The same things were measured in two ways. Each way mixes the same 10 hidden numbers, adds some noise and spreads widely along 6 directions of its own, which tell nothing about the thing.
In the rows, zero is written as 128.
Some things both ways: the first way, then the second way.
[163 142 111 168 139 195  94 106 121 137 131  72 123 107  64 150 100 176
 176 144 137 181 159 164 153 121 125 213]
[144 137 191 121 136 110 156 101  89 116 166 117 160 147  68 121  94 153
 113 156 144 152 124 112 137 166]

[158 120 112 163 129 151 137 137 127 125 130 131 109 137  83 130 111 128
 122 105 105 129 133 100 169 161 143  76]
[162 160 138 136 150 101 122  78 156  63 163  77 191 117 139 119 109 141
 175 202 172 139 125  98 202 157]

[146  99 113 145 133  68 111 168 133 119 151  90  88 147 155 137 119 131
 118 126 136 132 115  91 117 136 133  73]
[161 128 184  99 131 121 130 139 123 142 101 159 117 131  98 110 104 117
 162 108  74 103 138  65 130 102]

[183 115  83 144 118 171  82 123 140 166  70 113 158 128  30 157  89 120
 153 123  79 119 113  86 142 103 125 146]
[127 119  97 162 123 107 136 139 135 173 159 137 164 114 127 140 118 122
 139 138 144  98 107 144 113 118]

[107  96 183  77 110 147 158 130 117 128 107 216 182 128  89 209 130 149
 149  83 128 129  34 137 179 215 154  89]
[105 124 157  94 144  85 120 158 140 181 150 114  69 128 162 170 184 120
 139 132  98 148  89 145  90 166]

[170 103  91 215 106 118 112 138 136 187  98  50  76 111 100 108 133  94
 151 151 101 153 138  79 101  92 102 115]
[ 68 101 100 124 146 148 158 102 132 121 146  93 164 126  84 119  96 138
  50 169 157 141 134 173 135 138]

[131 132 121 134 125 124 152 126 178 131 173 166 130 144  90 140 103 152
 149 138 162 164 110 133 132 126 108 112]
[147 127 209 117 106 110 160 139 115 216  84 119  85 150  86 133 155 110
 117  92  81  96 137 112  90 151]

[122 144 134 141 127 166 128 136 117 142 141 120 106 158  93 146 104 149
 121  93 143 133 143 141 185 136 170 137]
[157 106 152  87  75 144 128 133 141  82 103 104  65 149 110 125 128 147
 157 120  98 126 138  93 132 141]

[ 82 108 115 116 135 101 121 136 116 124 145 139 130 149 136 126 120 119
  47  73  93  87 111 110 166 147 159 125]
[118 171 111 154  84 118  94 152 110  75 128 183  84 124 161 139 144 136
 114  88 112 141 125 128 127 138]

[146 108 106 196 125  91 121 156 124 148 148  82  70 123 123 138 108 111
 139 142 139 150 125  70 132 102 104 108]
[128 124  87 103 149 141 131 166 144 134 170  94 124 120 207 144 148 124
 152 108 154 110 153 118 130 113]

[ 86 171  79  90 133 151 122  96 163 122 137 165 135 143 105 135 106 172
 179 119 205 156 136 193 117  79 112 229]
[214 117 145 110 159 184 112 140  88 195 134 126 175 124 163 145 128  78
 186  70 174  90 193  58 107  68]

[138 101 131 106 123  72 139 117 107 109 162 125 132 110 113 153 107 142
 112 127 117 165  88  85 132 193 154  96]
[134 116 142 131 161 124 110 113 129 170 170 121 185 105 127 133 108 115
 140 132 121 116 103 117 148 120]

[ 90 177  64 126  84 113 137  66 141 149 135 115 105 132  96 127 141  86
 156 110 157 122 141 119 154 108 137 162]
[105 108  66 135  95 168 134 167 181 118 104 119 102 114 139 131 132 125
 125 107 146 104 124 149 134 112]

[128  87 117 157 135 144  84 142  97 139  85 163 142 167 113 129 122  97
  91  70  54  69  87 122 159 159 139  89]
[171 117 145 115 119 135 128 137 113  96 154 135 137 149 140 113 117 157
 172  80  90 120 142  83 146 111]

[ 66 143 138 118 108 115 146 124 148 127 179 158 127 156 120 134 122 149
  83 103 141 130 102 131 161 128 160 124]
[125 134 109 139  94 136 150 130 119 116 115 125  97 150 120 138 136 137
 108 120 162 128 126 125 121 136]

[ 49 170 118 143 123 179 125 122  85  94 147 159 104 129 136 147 112 161
 119 105 165 143 107 168 179 114 167 167]
[114 138  99 141 121 104 142 144 133  85 146 164 118 142  99 128 111 164
 135 149 155 132 107 127 124 120]

[121 181  65 147 119 174 114  89 153 150 119  88  95 120 102 158 120 111
 186 134 188 131 158 170 149  72 110 185]
[110 151 162 149 117  80 132 133 136 118 132 165 123 123  90 113 111 149
 113 150  89 127  96 136 142 147]

[138 127 143 186 130 192 174 175  78 131 141 139  86  88  88 156  67 181
 157 152 165 238  99 108 164 124 156 126]
[ 92 128 100 137 114 112 147 153 141 150 153 141 136 109 107 152  99 103
 113 175 164 110 119 134  99 126]

[ 97 110  90 134 134  82 110 139 141  99 179 132 137 140 135 117 117 136
  79 104 101 119 109 112 153 126 126 143]
[105 147  54 166 122 134 149 111  92 121 105 152 111 152 128 127 136 144
  80 118 187 102 143 145 124  97]

[134 130  84 163 103  95 131 127 116 144 134 105  84 132 124 117 121  98
 146 129 132 154 114  94 128 123 140  97]
[123 139  85 119  73 163 147 204 169  59  93 172  81 139 187 125 106 117
 146 127 142 140 141 127 100 114]

[103 121 149 114 108 146 104 127 108 125 136 107 147 136 112 169 139 154
 115  90 108 125 102 148 190 172 183 144]
[ 97 161  70 143 131 160 109 188 149 139 119 164  81  95 198 153 152  98
 115  79 173 129 109 131 126 107]

[ 92 202  63 143 105 144 111 108 147 127 192  50  76 141 152 120 119 143
 145 148 192 177 165 202 159  67 172 189]
[110 147 130 139 106 143 142 153 153 107 103 156 131 118 135 109 109 115
 110 105 105 136 116 129 146 134]

[115 139 128 132 136 128 140 110 142 124 174 139 117 138 103 142  96 142
  92 122 142 136 129 124 145 140 137 119]
[132 165 131 182 110 102 112  99 108 106 119 161 128 127 112 123 120 142
 107 141 139 131  99 139 146 141]

[167 109 111 121 120 114 114 117 111 116 123  98 135 101  99 182 137 144
 216 118 148 168 110 132 157 182 122 155]
[ 84 122 127 113 125 102 159 121 137  99  72 160  64 156  84 118 119 149
  86 190 128 141 101 146 106 131]

[ 89 124 139  76 119 141 131 102 103 107 156 164 181 113  93 157 100 178
 102 108 110 170  73 152 163 176 182 176]
[149 118 174  97 141 122 124 157 106 182 219 101 163 123 162 168 139 114
 156  95 109 159 117 119 100 168]

[145 121 109 116 126 121 122 106 130 118 124 133 132 128 103 148 121 135
 147 117 128 135 112 125 130 171 135 108]
[125 126 192 118 127 107 118 127 145 168 107 142 122 118  76 120 127 130
 128 128  65 126 106 136 125 145]

[187 117  93 150  98  71  93  97 188 191 134  51 118 128  78 163 131  96
 211 165 147 150 134  99  96  98  72 154]
[112 142 129 138 147 119 155 117 123 146 137 105 141 148 170 128 147 127
 103 136 133 154 113 159 122 163]

[114 131 140 163 120 121 177 137 149 152 165 168  83 149 126 110  89 131
  92 153 154 176  94 117  93 117 135  49]
[ 84 101 122 158  94 130 137  97 123 154  70 142 119 134  71 116 115 129
  45 158  96 128 110 201 101 144]

Other things, the second way, with their names:
(290): [145 152  94 152 101 107 148 165 126  97 176 168 155 139 141 143 111 132
 169 113 161 124 122  91 119 124]
(62): [116 134 151 132 134 110  89 153 145 152 157 170 154  82  97 138 102 113
 146 129  88 119  98 126 129 122]
(606): [108 156 148 138 123 111 120 161 144 140 170 164 154 100 125 153 128 105
 127 110 115 160  94 138 114 162]
(671): [ 61  62 101  85 117 169 161 103 104 118 108  36  67 175 138 115 149 186
  12 125 100 165 149 222 115 160]
(693): [155 145  90 112 135 177 153 151 133  70 106 123 101 164 205 121 132 140
 152 113 200 149 154 104 133 113]
(341): [116 100 105 134 160 133 121  91 131 160 114  98 140 121  99 110 127 148
  98 160 134 100 131 161 144 106]
(47): [146 185 189 152  79  79 111 132 143 103 105 200 146 127 148 134 142  94
 159 118  61 171  99 118 114 184]
(448): [158 145  97 176 158  93 135 114 119 145 189 140 224 124 150 118  97 129
 166 148 156  92 129 108 146  98]
(241): [174 166 167 167 141 123 149 119  95 152 140 185 192 132 119  89  73 110
 145  89 110  95 106  56 169 104]
(59): [164 128 173 150  95 114 122 117 120 152 104 143 112 129  56 110 121 146
 139  92  93  77 110  98 149 118]
(600): [158 142 104 170 130 148 115 141 146 177 128 125 126 101 119 142 140 115
 159  86 188  74  98  98 163 105]
(436): [126  81  97  83 137 156 157 116  82 127 141 123 111 175 106 143 123 144
 107 130 167 133 155 115  76 102]
(13): [130 145 193 112 120 114 157 102 113 112 106 124 131 149  78 116 122 131
 100 142 122 149 146 111 129 163]
(755): [171 127  53 112 153 183  97 137 105  48 158 156 163 125 208 131  68 122
 176 169 217 145 166  84 123  64]
(613): [ 86  99  87 100 114 159  96 176 145 148 109 122  48 113 174 146 167 126
 102  80  91 111 140 166  97 111]
(740): [104 141 181 110 120 105 134 158 159 134 135 138 109 108  94 133 123 122
 125 150  96 143 104 129 124 165]
(105): [100 128 137 113 113 141 120 125 145  99 104  96  75 129 141 132 160 139
  88 123 109 158 119 161 146 170]
(237): [113 112 147 109 131 148 168 158  94 144 156 167 149 140 104 107  67 132
  92  99 100 141 116 113 114 115]
(622): [ 91 110  84 129 120 144 124 144 129 150 141 120 123 118 153 149 137 118
  93 115 121 123 125 166 104 130]
(61): [101  62  99  82 105 178  80 192 181 190  77 125  41  99 161 156 168 101
 137  83  65 106 122 173  69  95]
(548): [191 134 181 100 132 141 146 139 119 120 172 135 181 130 144 118  75 109
 190 102 109 127 140  35 147 117]
(454): [148 148 200  88 142 124 130 109  78  71 186 120 134 143  97 131 102 163
 120 138 143 189 131  99 147 173]
(528): [108  84 108 105 126 157 127 137 107 161 127 111  72 141  84 148 131 153
  97 127 157 126 121 164  87 120]
(757): [163 113 124 144 134 133  86  81  97 116 138 128 156 115  79 120  89 146
 139 166 157 108 128 118 146  97]
(329): [116 113 169  91 148 122  92 147 143 162 173 109 148  91 145 146 135 109
 140 121  73 137 130 133 126 142]
(758): [129 141 152 128  95 119 138 156 128 124  94 183  94 137 106 127 122 115
 127 114 110 120 131 106  98 118]
(435): [121 120  87 148 113 170 136 156 130 151  83 179 100 121  96 118 101 114
 111 102 168  87 131 122 106  76]
(152): [119 138 193  99 123  73  87 167 182 111 199 147 135  93 116 138 144 146
 190 107  21 148  70 113 155 172]
(715): [119 105 111 117 106 152 151 158 147 171 131 117 104 120 107 141 123 109
 130  90 135  80 125  92 130 104]
(294): [169 117  69 130 117 198 119 138  82 134 115 127 109 139 186 133 115 105
 127  79 183  95 179  87 114  67]
(642): [115 114 134 138 121 135  95 117 128 176 133 127 143 102 129 144 140 105
 110 110  91 125 111 155 119 138]
(253): [130 130 105 146 120 125 147 110 111  69 140 173 170 139  99  98  54 150
 114 169 145 135 121 118 145 107]
(89): [133 153 134 144  98 127 112 183 130 147 121 209 111 100 128 139 113  93
 143  86 109 106 106  90 111 104]
(142): [ 74 119 147 112 139 129 135 174 164 194 142 138 106  86  83 145 123 103
  97 101 106 103  99 127 125 127]
(163): [115 136 140 128 150 137 110 144 144 165 149 120 151 105 143 150 156 117
 128 110 131 146 113 154 120 148]
(74): [ 88 145 120 118 144 114 111 122  90 110 185 114  95 117 159 150 130 146
  68 147 150 170 108 155 138 167]
(673): [163 116 155 148 141 130 138  89 103 157 152 115 199 129  85 100  89 135
 133 105 108  85 134  85 173 107]
(520): [125  97 147 117 116 148 106 120 147 159  70 118 101 124 116 115 152 128
 111 102  62 114 126 154 127 129]
(380): [129 103  86 104 120 158 168 135 134 123  94 119 123 171 174 126 140 119
 129 129 146 130 159 127  92 110]
(146): [ 80 106  86 106 106 157 137 180 128 137  81 135  31 149 160 138 156 138
  73 119 123 136 138 195  66 117]
(255): [116 122 162 114 139 106 164 127 139 138 129 114 120 150 133 114 130 147
 121 135  89 136 109 124 138 147]
(722): [119 153 118 145 136  92 125 127 198  82 126 131 142 115 103 111 138 150
 167 165 136 110 103 122 180 131]
(12): [ 87 111  78 124 151 153 118 127 133 162 205  75 188  91 164 183 156  95
  98 133 189 154 128 167 112 154]
(321): [173  92 127 107 105 141 137 123 122 116 105 131  97 171 107 114 109 159
 177 123 113 103 123  86 117  96]
(65): [ 71  87 126 122 162 122 138  78 164 199  91  69 122 124  74 123 187 142
  70 122  90 107 103 190 147 143]
(110): [128 144 217  88 111  92 132 165 135 168 153 150 125 130 140 171 173  90
 153 109  66 184 101 121  64 200]
(707): [ 88 103  61 125  70 155 114 182 115 137  81 154  20 130 134 152 133 125
  77 122 146  93 162 174  58  86]
(75): [169  97 135 101  89 153 154 149 143  93 138  97 124 161 139 125 109 148
 171 138 127 143 138 118 122 145]
(634): [143 114 105  84 129 164 124 163 113 126 149 127 108 116 162 144  87 101
 142 138 169 111 170  84 102  89]
(746): [155 138 119 124 105 147 131 126 127  90 106 104 132 160 200 134 156 128
 135 136 144 164 172 154 106 156]
(717): [133 111 139 109 123 146 167 111 107 166 109  80 118 154 156 133 134  99
  91 130 137 121 159 121 109 138]
(430): [139 171  96 131 139 123  91 156 157  95 183  98 153 104 223 160 167 113
 177 133 184 147 152 129 139 148]
(852): [119 147 111 114 100 112 172 185 160  76 194 135 149 140 187 150 118 123
 167 137 138 169 109 106 118 163]
(775): [110 128 151 139 112 107 163 122 107 151 127 138 134 147  84 124 119 126
  85 133 115 128 125 137 107 148]
(180): [135 121 153 147 122 112 124  91 123 166 115  99 134 126 111 106 130 134
 117 118  80  86 123 127 164 134]
(7): [ 81  92  81 192  93 118 140 119 171 219  79 133 121 125  95 128 158 119
  90 107  80  78  75 198 107 126]
(532): [155 121 154 112 120 111 134 119 123 102 135 111 105 160  88 121 130 177
 155 141 122 121 136 116 135 136]
(466): [108 100  88 107 125 126  92 114 146  81 135 104  94 130 121 139 145 168
 130 153 135 136 127 153 134 127]
(776): [122  98  99 113 158 180  79 136 113 185 102 131  99 100 145 138 140 107
 111 103 141  97 151 147 102  71]
(806): [140 119  56 123 109 203 153 148 149  98  85 107 105 144 199 119 118 115
 130 117 183 116 160 118 134  96]
(471): [149 179 163 134 160  80 100  88 115  93 143 142 168 114 144 120 117 120
 144 186 131 136 138  97 163 136]
(652): [120 170 135 171 115 103 149 107 116 123 159 107 162 137 152 134 145 132
  97 121 149 149 116 142 150 185]
(31): [176 108 190 108 117 138 127 113 159 155  45 131 112 132  53 107 123 119
 169 137 104  85 148  92 125 105]
(580): [101 133 133 136 146 118 143 145 107 164 163 142 114 118  88 126 108 156
  97 111 133 110 106 138 131 123]
(541): [ 95 163 129 164 143  97 106 121 129 168 111 155 137 110 145 143 166 107
  87 160 127 145 109 191 100 154]
(399): [225 158 214 130 142  98 127  57 114  65 148 105 225 155 106 100  98 142
 203 175 131 154 158  65 174 165]
(601): [189 151 165 111 150 124 153 145 114 106 178 161 184 136 120 118  67 128
 193 123 157 122 144  33 144 105]
(530): [ 98 112 111 139 148 136 121 124 113 170  95 116  76 132 148 110 141 154
  72 123 106 111 116 186 127 112]
(784): [173 157 186  91  82  99  83 158 146  46 132 139  93 136 135 148 142 140
 200 146 108 163 158  97 114 166]
(443): [135 135 134 142 141 146 121 138 114 166 127 157 152 110 135 116 111 109
 121  88 111 109 124 115 136  99]
(738): [103 148 184 121 118  97 110 175 126 126 161 173 105  99  91 129  96 144
 110 128  73 143 105 146 125 153]
(55): [129 124  43 150 139 182  89 129 132 115 111 129 115 106 169 133 119 126
 127 138 204 110 134 145 138  78]
(212): [187 153 252  71  82  98 144 133 133  41 123 165 143 162  75 125  90 125
 189 164  81 195 140  56 110 194]
(631): [164 155 125 139 144 123  87  98 126 123 138 129 146 103 130 134 124 113
 167 146 172  92 141  70 173 101]
(836): [156 129 185 110 136 139 107 123 136 131 121 143 173 115 100 115 109 111
 153 105  86 133 142 103 143 126]
(656): [143 139 131 136 147 118  75 122  97 100 167 145 148 103 124 122  95 153
 130 146 133 119 143 123 148 107]
(782): [103 113 100 106 130 115 126 112 167 134  69  86  54 150 132 136 199 149
 123 148 133 104 155 161 123 129]
(682): [136 110 144 104 117 166 146 143  98 149 133 133 134 130 102 131  89 106
 105 105 135 117 157  96 100 108]

Some of these things the first way, each followed by its name:
[178  86 112 143 136 107 112  99 150 132 131 135 148 126 104 156 124  89
 121 123  83 103  96 123 129 195  96  56] | (530)
[ 73 128  99 106 112  60 105 100 170 123 162  64 118 131 154 110 162 127
  52 111 110  89 144 111 111 121 142 146] | (454)
[167  64 121 161 126  44 129 150 114 143 149  83 103 109 114 117 108 130
 106 139  89 170 107  38  97 156 120  99] | (682)
[ 94 131 147 131 118 144 158 127 101 144 118 167 106 130 115 163 112 133
 139 109 165 144  90 124 146 143 146 119] | (89)
[ 91 123 170  96 107 110 137 171 118 124 166 134 128 145 125 156 101 212
 130 127 167 205  75 132 137 126 191 155] | (110)
[140 131  92 176 125 128 109 124  92  96 129 114  90 127 109 136 127 121
 148 104 120 121 135  85 170 160 132  94] | (722)
[136 138 112 142 135 133 148 124 138 104 128 183  98 155 104 119 115 153
 157 115 167 142 128 119 114 153 121  71] | (31)
[ 94 157 143 203 126 180 121 125 128 136 157 100  72 119 126 153 109 146
 104 157 160 144 129 144 138  89 126 120] | (580)
[ 72 132  92  69 104  94 177 160 200 112 207 177 164 159 151 107 121 146
  60 108 124 160  73 169 167 124 184  90] | (717)
[130 123 102 142 137 129 110 131 100 116 123 124 103 143 130 113 114 148
 137 113 133 151 124 138 121 140 143 134] | (836)
[ 72 172  83 101 103  77 153 103 146  90 233 130 111 145 157 108 118 141
 105 126 171 177 117 165 157 137 174 131] | (806)
[107 123 116 112 121 156 140 112  94 128  78 164 129 113 106 154 121 123
 127  95 125 119  89 118 140 160 154 113] | (62)
[122 122 163 186 126 151 101 165 120 139 138 103  87 153 118 129 100 174
  88 142 122 149 116 109 118 107 156  94] | (163)
[106 121 120 116 147 103 158 158 132  91 175 135 103 135 131 138 105 163
  78  99 149 133 133  94 164 152 157  98] | (631)
[ 75 139 117 129  84 142 153 126  86 137 132 170 131 124 114 146 121 119
 147 101 131 168  58 136 181 141 175 137] | (852)
[187  72  78 157 136  31  97 159 157 135 162  90 114 156 111  81  91 120
  84 136  65 144 125  44  87 123 114  82] | (746)
[102 106 169 133 133  90 174 131 112 123 203 100 100  88 141 166 110 153
  77 134 152 179 108 110 153 178 148 119] | (74)
[173  68 107 152 150  74 134 140 115  90 153 144 128 117 117 118 101 124
  81 123  68 137  95  63 120 201 119  34] | (341)
[123 147 140 164 140 172 119 122 132 129 149 142 105 160  87 141  91 149
  91 113 131 112 140 125 158 132 143 100] | (59)
[ 84 133 117  81 110  66 107  93 160 108 171  95 145 125 116 137 130 155
  54 121 110 111 120  89 117 137 159 140] | (528)
[115 146 108 161 161 143 157 137 111  89 174 188  81 152 131  98  81 175
 136 127 182 184 132 156 119 133 123 118] | (399)
[ 91 134  99 136 130 135 154 134 118 114 142 171 113 132 112 118 105 133
  98  97 133 132 118 108 156 124 140 125] | (430)
[135 109 156 125 163 219 141 124  75 120  86 202 145 121  91 172  97 169
 161  87 139 152  92 188 162 196 139 144] | (776)
[154  96 118  86 114 115  83 142 122 140  84 102 155 157  98 153 121 132
  94  87  68  92  96  94 145 167 191  89] | (61)
[ 99 187 117  93 113 156  95  78 159 101 190  95 149 143  67 169 112 183
 108 114 147 124 160 145 193 134 175 186] | (600)
[163  87 102 124 135 104  71 162 128 101 161  67 156 131 119 133 102 163
  71 124  49 144 102 117 155 155 177 115] | (146)
[ 77 141 111 141 110 129 130 123  94 128 134 163 118 131 107 142 106 129
 125 106 138 140  92 105 157 112 142 159] | (290)
[126 111  90 120 141 120 118 160 138  92 145 152 141 150 114 139 125 147
 132  75 117 112 124 126 189 150 132 127] | (782)
[ 48 131 123  92  99  45 167 143 124 109 214 108 111 109 146 108 106 179
  50 134 143 199  96  78 125 113 190 162] | (12)
[148 120 149 179 164 172 139 106  49  96 146 181 105 108  81 164  83 168
 188 113 160 181 120 133 166 200 104 152] | (532)
[213 102  94 162 133 103  64 133 150 166 111  42 104 157  88 138 112 116
 162 129 107 118 162  97 113 121 112 125] | (520)
[124 144 117 173 125  50  88 132 128  99 236  37  61 146 166 128 116 171
 140 168 180 187 152 124 116 115 130 147] | (693)
[213  96 116 127 131 150  81 147 104 172  85  87 142 146  50 168  87 158
 216 110 121 173 127 121 152 139 141 191] | (47)
[ 54 153  80  73 125  98 130 138 178 108 199 128 144 162 156 113 112 146
  36 100 131 117 121 165 163  94 181 155] | (294)
[150 110 111 148 120  79 101 147 132 105 189  81 114 134 143 145 117 140
 123 144 118 164 101 119 147 155 146  86] | (255)
[173 107  91 156 167 131 123 191 127 105 153  82  90 118 131 143  86 166
 133 133 148 172 146 121 150 122 133 117] | (471)
[ 83 144 139 140 116 159 134 171 117 105 189 117 114 142 126 139 100 179
  58 112 120 158 107 136 204 127 211 110] | (715)
[153  98  85 107 131  99 108 148 119 120 126  72 132 112 118 136 111 141
 102 115  92 144 118  96 141 147 165 132] | (329)
[148 114 103 101 135  86 128  74 111 106 147 121 139 107  89 147 113 130
 131 110 115 136 129  92 135 198 128 138] | (55)
